There are 9 hidden switches. A switch that is on adds its own fixed numbers to the row, and there is some noise. The rows also spread widely along 15 directions, which tell nothing about the answers.
In the rows, zero is written as 128.
Known rows, each followed by its switches (1 for on, 0 for off):
[ 72 123 115 106  95 136 174 105 178 109 120  93 126  97 132 109  99 115
  93  64 100 129 143 115 102 169 126 131  75 120 159 163 128 182 117 131
 123] : 1 1 1 1 0 0 0 0 1
[136 132 128 137 148 137 160 132 193 109 171 169 130  72 145  82 175 102
 151 171 164 149 165 128 127 170 121 144 127 125 157 115  93 112 143 141
 116] : 0 0 0 0 1 0 0 0 0
[ 72 120 114 108  90 111 151 128 157 136 133 114  87 111 106 105  71 147
  69  94  90 132 117 132 100 135  97 134  94 137 118 114 146 131 129  87
 146] : 1 0 0 1 0 1 0 0 0
[108 166 152  92 176  80 116  62 199  87 139 205 122 132 162  93 116 107
 109 175 160 160 120 139 123 128 145 117 106 157 148 142  93 112 174 159
 153] : 1 0 0 1 0 0 0 1 1
[131  87  87 134 118 145 124 155 106 132 136 145 126 106 128 120 122 123
 125 122  99 104 144  95 132 118 119 143 142 127 160 149 135 160 133  84
  95] : 1 0 1 1 0 1 1 0 0
[ 60 152 138 131 137 134 178 140 173 100 117 107 146 142 118 121 135 136
 104  79 111 149 185 143  92 156 116  78  50 179 114 100 121 155 102 182
 123] : 0 1 1 0 1 1 0 1 1
[121 103 137 154 102 109 128 140  82 130 148 128 125 107 119  95 121 115
  88 146 133 116 133 139 113 102 124 108  83 174 125 110 107 101 135 139
 127] : 0 0 1 0 0 1 1 1 0
[125  73 153 138  68 122 127 144 101 126 125 107 148 115  72 133 108 102
  86 145 139 146 172 126 143  69 121 114  91 173 140  69  72  74 111 164
  96] : 1 1 1 0 0 0 0 1 1
[ 66 146 133  86  92  81 156  85 180 134 142 149  95 103 134  94 100 147
  64  96 134 177 117 124 104 146 153 129  71 130 135 158 110 122 140  85
 120] : 0 0 1 1 0 0 1 0 1
[ 82 142  83 122 179 130 121 185 154  92 196 183 152 104 162  90 168 149
 125 153 104 135 168 148 110 137 109 117 108 186 118  92 141 163 116 131
 115] : 0 1 0 0 0 0 1 0 1
[122  92 134 120  73 141 153 157 142 130 112  97 132  59 114 127 113  86
 102 136 122 111 165 123 115 132  81 130  89 149 161  59 120  94 140 146
 137] : 1 1 0 0 1 1 1 0 1
[119 111 106 163  84 128 118  93 131 123 150 131 103  85 128  93 114 125
  85 135 133 110  87 124 110 169 136 134 114 133 127 181 153 131 137  83
 160] : 1 0 1 0 0 0 0 0 0
[122 105 115 140 107 145 121  89 165 100 117 139 128 119 114 127 116  97
 120 142 131 110 124 104 125 117  96 136 145 115 139 120 126 120 142 137
 154] : 1 0 0 1 0 0 0 0 1
[ 94 122 152 101  99 141  87 148 192 116 140 172 116  19 166 123 134  66
 135 160 136 118 187 121 118 135 129 151  99 126 154  81  97 103 169 136
 130] : 1 0 0 1 1 1 1 0 0
[108 126 150 108 149 135 109  99 168  96 117 139 130 108 135 111  99  79
 128 131 111  99 145 135 131 107 111 136 118 138 143 106  93 131 154 191
 151] : 1 0 1 1 0 0 0 0 0
[105 132 168 174  92 130 141  93 144 137 119 122 100 131 130 129 109 110
 111 114 117 106 121 128 109 113 140 108  78 119 116 128 122 107 125 120
 123] : 1 1 0 1 1 0 0 0 1
[ 82 142 106  45 159 122 160 136 119 115 124 110 138  83 173 103 112  96
 106  75 129 114 141 122 116 145 126 132 118 124 170 127 123 144 178 139
 166] : 1 0 0 1 0 0 1 1 0
[105 126 128 105 134  97 121  86  76 118 125 125 133 146 104 126 104 108
  75 107 162 144 117 137 114  81 124 107 128 155  93  75 107  66 162 148
 160] : 1 0 0 1 0 0 1 0 0
[116  99 135 172  91 161 122 138 136 130 102 120 118 118 106 149 126 118
 123 123 119 101 143 105 123 134 123 114 118 139 132 131 138 129 122 102
 117] : 1 0 1 1 1 1 0 1 0
[111  85  98 178 103 147 150 154 163  86 164  99  82  82 133  98 118 122
 103 139  90  88 119 133  80 143  78 129  97 158 120  84 145 162 114 126
  90] : 0 0 1 1 0 1 0 0 0
[ 93 126 132 131 107 143 137 130 135 124 141  98  85  92 109 111 105 111
  89 115 126 148 124 134  95 164 119 130  96 156 142  76 121 123 138 118
 122] : 1 1 0 1 1 1 1 1 1
[ 86 137 153 127 128 137 146 124 119 144 138 101  99 113 113  97  97 107
 107 103 107 131 131 143 105 126 108 128  95 133 140  84 113 114 145 149
 161] : 1 1 0 1 0 1 1 1 0
[152 118 125 217 164 146 188 100 113  87 132 106 129 182 118  95 136 108
 127 141 126  92 115 134  98 134  88  87 109 166 133 117 132 154 104 186
 114] : 1 0 0 0 0 1 0 1 1
[133 163 195  99 171  56 188  92  88 162 107 144 112 159 153 109 109 111
 101 112 168 162 142 158 122  80 172  89  63 154 138 109  77  42 179 159
 122] : 1 1 0 0 0 1 0 1 0
[128 134 152 137 139 125 186 134 100 158 120 121 127 174  78 103 110 147
 103 115 126 151 142 137 137 141 134 108 102 165 153 125 108 113 113 118
 110] : 1 0 0 1 1 1 0 1 1
[118  88 123 222  93 151 184 115  96 114 141  82 131 168  75  98 123 123
 103 106 111 114 130 116  99 124 103  93  93 151 116 139 123 155  76 142
 100] : 1 0 1 1 0 1 0 1 0
[166  86  91 147  98 118 149  69 103  98 112 111 128 134 111  91  91  84
  93 139 126  86  85 105 115 132  90 134 129 123 154 185 122 153 156 146
 147] : 0 0 0 1 1 1 0 0 0
[125 133 111 125 122 104 173  94 112 123 118 158 179 136 126 107 161 122
 101 133 178 164 147 111 112 132 118  95 103 147 139 159 129  91 154 138
 178] : 0 1 0 0 0 1 1 1 1

New rows, each followed by its switches (1 for on, 0 for off):
[107 119 128 155 105  90 135 127 118 107 154 161 132 103 151 114 146  97
  96 143 157 138 160 126  95  98 138  91  73 161 100  98 109  89 140 129
  97] : 1 0 0 0 1 1 1 0 0
[139 102  90 122 157 133 156 130 139  99 142 141 139 145 112 102 119 112
 128 133 110 127 149 114 143 120 100 142 147 138 169 125 104 164 117 148
  87] : 1 0 0 0 0 0 0 0 1
[125 133 136 156 129 191 108 120 141 151 124 135 133 108  80 118 148 143
 134 135 137 114 125 131 145 195 125 144 163 138 131 138 148 112 132 101
 191] : 0 0 1 1 1 0 0 0 0
[148 121 154 119 158 112 177 136  51 170 111 130 167 182 106 122 132 136
 127 109 136 121 159 137 153  58 130 103 122 138 127 111  97  65 141 145
 134] : 0 1 0 1 0 0 0 0 0
[145 145 175 169 150 141 131 109  70 174 103 131 121 166 103 126 113 122
 130 113 118 102 135 150 142 133 161 111 109 149 132 144 121 103 130 134
 138] : 1 1 0 0 1 1 0 0 0
[105 128 116 125 110 126 145  89 152 141 120 125 103 136  79 122 111 151
  90  97 141 156 115 119 128 169 132 142 138 126 126 149 132 123 119  92
 135] : 0 0 0 0 0 0 0 0 0
[ 92 113 102 147 136 140 121 168 105 111 158 125  93 105 165 128 121 129
 109  97  83 101 145 134  92 111 143 115  90 156 113 100 149 154 129 103
  78] : 1 1 1 1 0 1 0 0 1
[121 157 172 138 165 123 161  89  86 154  91 131 143 162 125 123 124 111
 123  72 139 124 162 138 132 140 177 101  89 150 144 159  99 124 126 164
 117] : 1 0 1 0 0 1 1 0 0
[129 109  99  80 138 121 165 121  69 106 114  90 156 127 129 116 114 101
  93  91 144 120 134 123 121 118 125 120 120 144 158 129 110 125 161 163
 144] : 0 1 0 1 0 0 0 1 1
[168  89 143 170 101 123 134  68  90 107 110 119 128 168  84 104  81  65
 108 146 117  99 118 114 133  83 113 124 109 134 155 144  75 132 126 183
 100] : 1 0 0 1 1 1 0 0 1
[150 117 139 162 131 147 147 115 172 123 146 178 149 114 123  91 154 111
 149 179 139 130 147 113 147 147 127 133 125 131 168 156 102 121 130 121
 119] : 1 0 1 1 1 0 0 0 1
[ 82 130 134 103 105 126 154 147 162 118 105 142 179  89 154 125 141 128
 108  95 118 101 191 126 125 148 142 102  62 157 143 166 131 149 110 147
 136] : 0 0 1 0 0 0 0 0 1
[137 108 103 124 146 143 146 157  81 130 112 118 136 114 140 131 130 117
 123 113 128  91 144 118 128 137 122 119 137 147 151 132 147 132 147 119
 137] : 1 0 0 0 0 1 0 1 0
[142 124 117 162 126 169 124 128 108 142 120 146 109  83 175 136 155 107
 147 117 138  80 124 106 115 160 161 132 136 102 146 166 158 119 172  74
 139] : 1 0 1 1 1 1 0 0 1
[134 144 131  96 153 115 125 124  86 144  95 114  82 125 149 126  78 140
  80  99 109  79  86 157 122 160 151 123 103 173 140 137 152 123 170 104
 142] : 0 0 1 0 1 1 0 0 1
[148 105 111 140 141 165 190  75 145 101  89  84 153 152  87 133 139  95
 136  95 155 122 141 103 123 156  87 130 158 113 155 126 119 139 129 181
 141] : 0 1 0 1 0 0 0 0 0
[140 119 166 172 154 157 173 124 138 139  98  98 103 158 128 126 114 124
 147 109  96  60 124 133 129 120 111 119 115 134 145 114 119 141 114 150
 100] : 0 0 1 1 0 0 0 0 0
[100 126 149 160 103 134 151 141 110 152  92 132 155 143 133 137 135 149
 111 102 118  79 135 118 128 127 145  76  85 147 116 178 159 120 119  85
 158] : 1 0 1 1 1 0 0 1 0
[130 142 182 133 161 140 164 111 185 148 118 163 147 173  59 109 125 123
 147 158 134 168 170 130 166 121 101 131 133 152 164  72  67  95 108 163
 113] : 1 0 0 1 1 0 1 0 1
[103 115 134 136 100 122 102 149  80 151 157 152 140 110 113 114 126 118
 106 125 122 138 159 127 137  99 163 123 101 146 121 127 102 109 124  96
 102] : 1 1 0 1 1 0 1 0 0
[112 131 130 164 101 143 155 100 111 141 139 117 134 130  81 117 151 126
 100 101 170 161 142 121 121 171 151 120 113 138 124 132 111 106 103 118
 115] : 0 0 0 0 1 0 1 0 1
[ 86 171 159 139 138 122 130  96 111 159 121 126  86 155 145 120 101 132
 112  72 102 107 107 148 114 118 162 114  84 112 104 145 132 118 144 117
 149] : 0 1 0 0 1 0 0 0 1
[112 136 137 164 135 115 160  83 166 134 105 147 108 196 102 147 125 172
 106 116 131 145 105 121 114 110 120  94 116 142  96 124 145 102 123  97
 124] : 0 1 1 1 0 0 0 0 1
[ 83 173 160 123 148  98 130  93 173 148 162 195 105 144 117  97 124 137
 115 132 138 207 156 146 116 103 149 125  94 130 111 104  93  72 148 129
 140] : 1 1 0 0 0 1 0 0 1
[ 97  89 117 111 100 153 123 187 103 118 143  90 118  56 136 112 103 101
 101 112  90  94 159 135 110 122 109 135  94 158 149  86 126 138 143 137
 130] : 1 1 1 1 0 1 0 1 0
[ 87 151 136 121 137 140 119  71 119 132 120 125 111 146 105 116  93  87
 121  67 108 149 148 124 121 126 146 145 113 106 147 139  93 151 135 172
 135] : 1 1 0 0 0 1 1 0 1
[ 94 146 150 168 143 146 158 105 184 105 131 107 102 128 106 102 116 108
 116 126 118 120 129 154  90 142  70 105  97 157  98  49 125 102 135 180
 170] : 1 0 1 0 1 1 0 0 0
[152 140 138 149 184 136 122  95 111 119 130 146 127 166  94  91 108 127
 110 171 134 118  91 149 147 162 116 126 148 186 162 127 120 139 126 150
 151] : 1 0 0 0 0 0 1 1 1
[179  95 113 147 145 142 157 127 105 121 118 112 121 109 139 115 136 111
 131 150 144  88 112 120 137 164 122 136 143 143 181 151 131 144 142 128
 113] : 0 1 0 0 0 0 0 1 0
[146  98 137 107 140 115 165 195  95 136 140 131 141 113 143 107 132 130
 116 148 120 119 160 137 144  93 132 110  92 176 167  95  92 105 143 122
  75] : 0 1 1 1 1 0 0 1 1
[154  89  93 143  69 101 174 105 164 134 146 154 104  87  98 107 139 128
  92 154 180 192 131  92 120 171 131 144 126 119 158 159 116  96 138  50
  81] : 1 0 0 0 1 1 0 0 0
[114 150 104 159 158 110 132  78 147  80 135 165 166 182 116  86 135 134
  97 171 139 117  87 138 110 128  77  83 121 176  93 146 149 125 144 163
 222] : 0 0 0 0 1 0 0 1 1
[124 152 159 132 114 138 151  89 149 166 125 148 103  98 139 111 141 107
 142 115 160 136 126 116 131 142 150 146 125  69 148 150 106  70 169 105
 166] : 0 0 0 0 1 0 0 0 1
[117 129 169 126 106 112 195 110 131 138 121 123 168 119 109  83 124 115
  93 140 155 136 145 134 127 142 115 102  74 159 166 133 102  95 121 156
 163] : 1 0 0 1 0 0 1 1 1
[ 87 113 124 132  59 120 136 107  99 141 104 102 127 113 118 134  96 110
  80  73 108 108 142 113 102 109 127 117  71 121 123 150 133 130 125 130
 144] : 0 1 0 0 0 1 1 0 1
[106 187 147 147 136 130 167  59 131 145 144 150 129 106 136  81 157 129
  96 113 189 170 107 152  88 215 164 108  91 134 115 176 157  72 172 105
 228] : 1 1 0 1 1 1 0 0 1
[147  99  82  97 158 124 172 138 144 101 130 144 163 119 110 132 161 136
 113 141 172 165 161 114 133 156 112 124 160 167 151 103 131 112 141 112
 106] : 1 1 0 1 0 0 0 0 0
[115 130 178 191 123 178 124 151 127 176 181 164 140 109 101  60 141 123
 167 156  88 107 164 142 156 118 132 149 114 112 146 150  94 118 100 128
 156] : 1 0 1 1 0 0 0 0 0
[ 97 131 142 156 109 155 142  94 162 112 129  96 122 103 102 111 123  93
 114 108 133 127 134 137 104 149 101 119 105 129 116  92 117 105 137 168
 175] : 1 1 1 0 1 0 0 0 0
[120 101 116 107 109 118 107 165 102 113 105 146 149  84 174 142 121  99
 109 135 113  84 158 119 122  98 132 101  85 161 148 132 137 119 169 127
 138] : 1 1 1 0 1 1 0 1 1
[156 113 149 147 147 130 121 145 130 140 129 178 129 117 131 112 135 112
 146 185 134 115 154 126 150 115 127 132 135 148 164 127 108 102 145 130
 123] : 1 0 0 0 0 1 0 1 0
[158  91 114  97 108 107 140 115 108 137 106 138 128 117  98 132 111 126
  90 136 153 147 141 116 139 131 137 140 132 153 158 142 114 104 150 105
 103] : 0 1 0 1 0 1 0 0 0
[ 87 138 130 127 165 137 125 162 177 117 158 149 106 101 136 116 133 156
 114 139 107 133 148 157 115 149 124 120 108 182 114  72 141 127 128 110
 118] : 1 1 1 1 0 0 0 0 0
[110 114  97 157  78 118 156 102 195 105 151 151 112  89 131 100 146 135
  95 142 147 150 116 105 103 171 122 125 101 126 129 163 136 129 127  79
 117] : 0 0 1 0 1 0 0 0 1
[105 159 180 145 122 114 153  83 213 155 107 191 123 134 121 109 130 132
 134 156 140 149 135 124 122 116 105 110 103 114 117 127 122  54 167 112
 200] : 1 0 1 1 1 1 0 0 0
[ 84 158 189 100  88 121 140 143 130 186  67 147 182  86 149 149 137 141
 104  90 136  97 181 142 142 147 171  87  51 148 124 174 151  70 145 103
 208] : 1 1 1 0 1 0 0 0 0
[147 116 143 154 101 150 108 130 118 175  92 161 118 116 135 127 106 140
 136 144  87  53 107 116 149 120 120 140 127 111 153 185 162 116 151  82
 185] : 0 0 1 0 0 1 0 0 1
[123 130 152 127 144  70 186 102 195 111 116 161 162 177  88  93 100 158
  76 176 125 149 134 158 132 119  75  85  75 214 125 109 119 109 104 163
 145] : 1 1 0 0 0 0 0 0 0
[162 134 130 159 179 109 171 138  44 123 142 141 146 155 189  74 135 117
 121 141 105  60 106 157 107  93 129  83  75 167 131 154 136 122 170 149
 145] : 0 1 1 1 1 1 0 0 1
[108 139 142 131 126 143 179 154 150 169 147 162 145  84 155  72 148 121
 157 142 111 124 157 117 127 137 102 136 103  93 180 158 128 114 156 101
 187] : 1 1 0 1 0 1 1 1 0
[138  80  90 196  96 173 106 128  49 122 131  93 134 131  88 112 106 107
 106 120  91  52 106 123 120 125  91 130 146 141 116 144 163 154 111 133
 166] : 1 0 0 0 0 1 0 0 0
[ 73 131 163 150 110 121 114 106  75 135 129  98 111 140 116 118  94 111
  84  88 119 105 110 141 104  77 134  93  87 149  89  91 113  90 139 145
 161] : 1 0 1 1 0 0 1 1 0
[101 152 161 107  77 108 126  86 187 165 100 172 102  52 185 128 122 106
 119 124 149 112 122 112 122 154 163 137  88  73 148 196 143  81 188  69
 194] : 1 1 0 0 1 0 0 0 0
[ 90 124 133 137 100 122 119 152 125 159 146 165  97  83 169 119 122 124
 123 111 104 108 151 115 114 114 162 134  92 110 135 153 134 130 138  63
  99] : 1 0 0 1 0 1 1 0 0
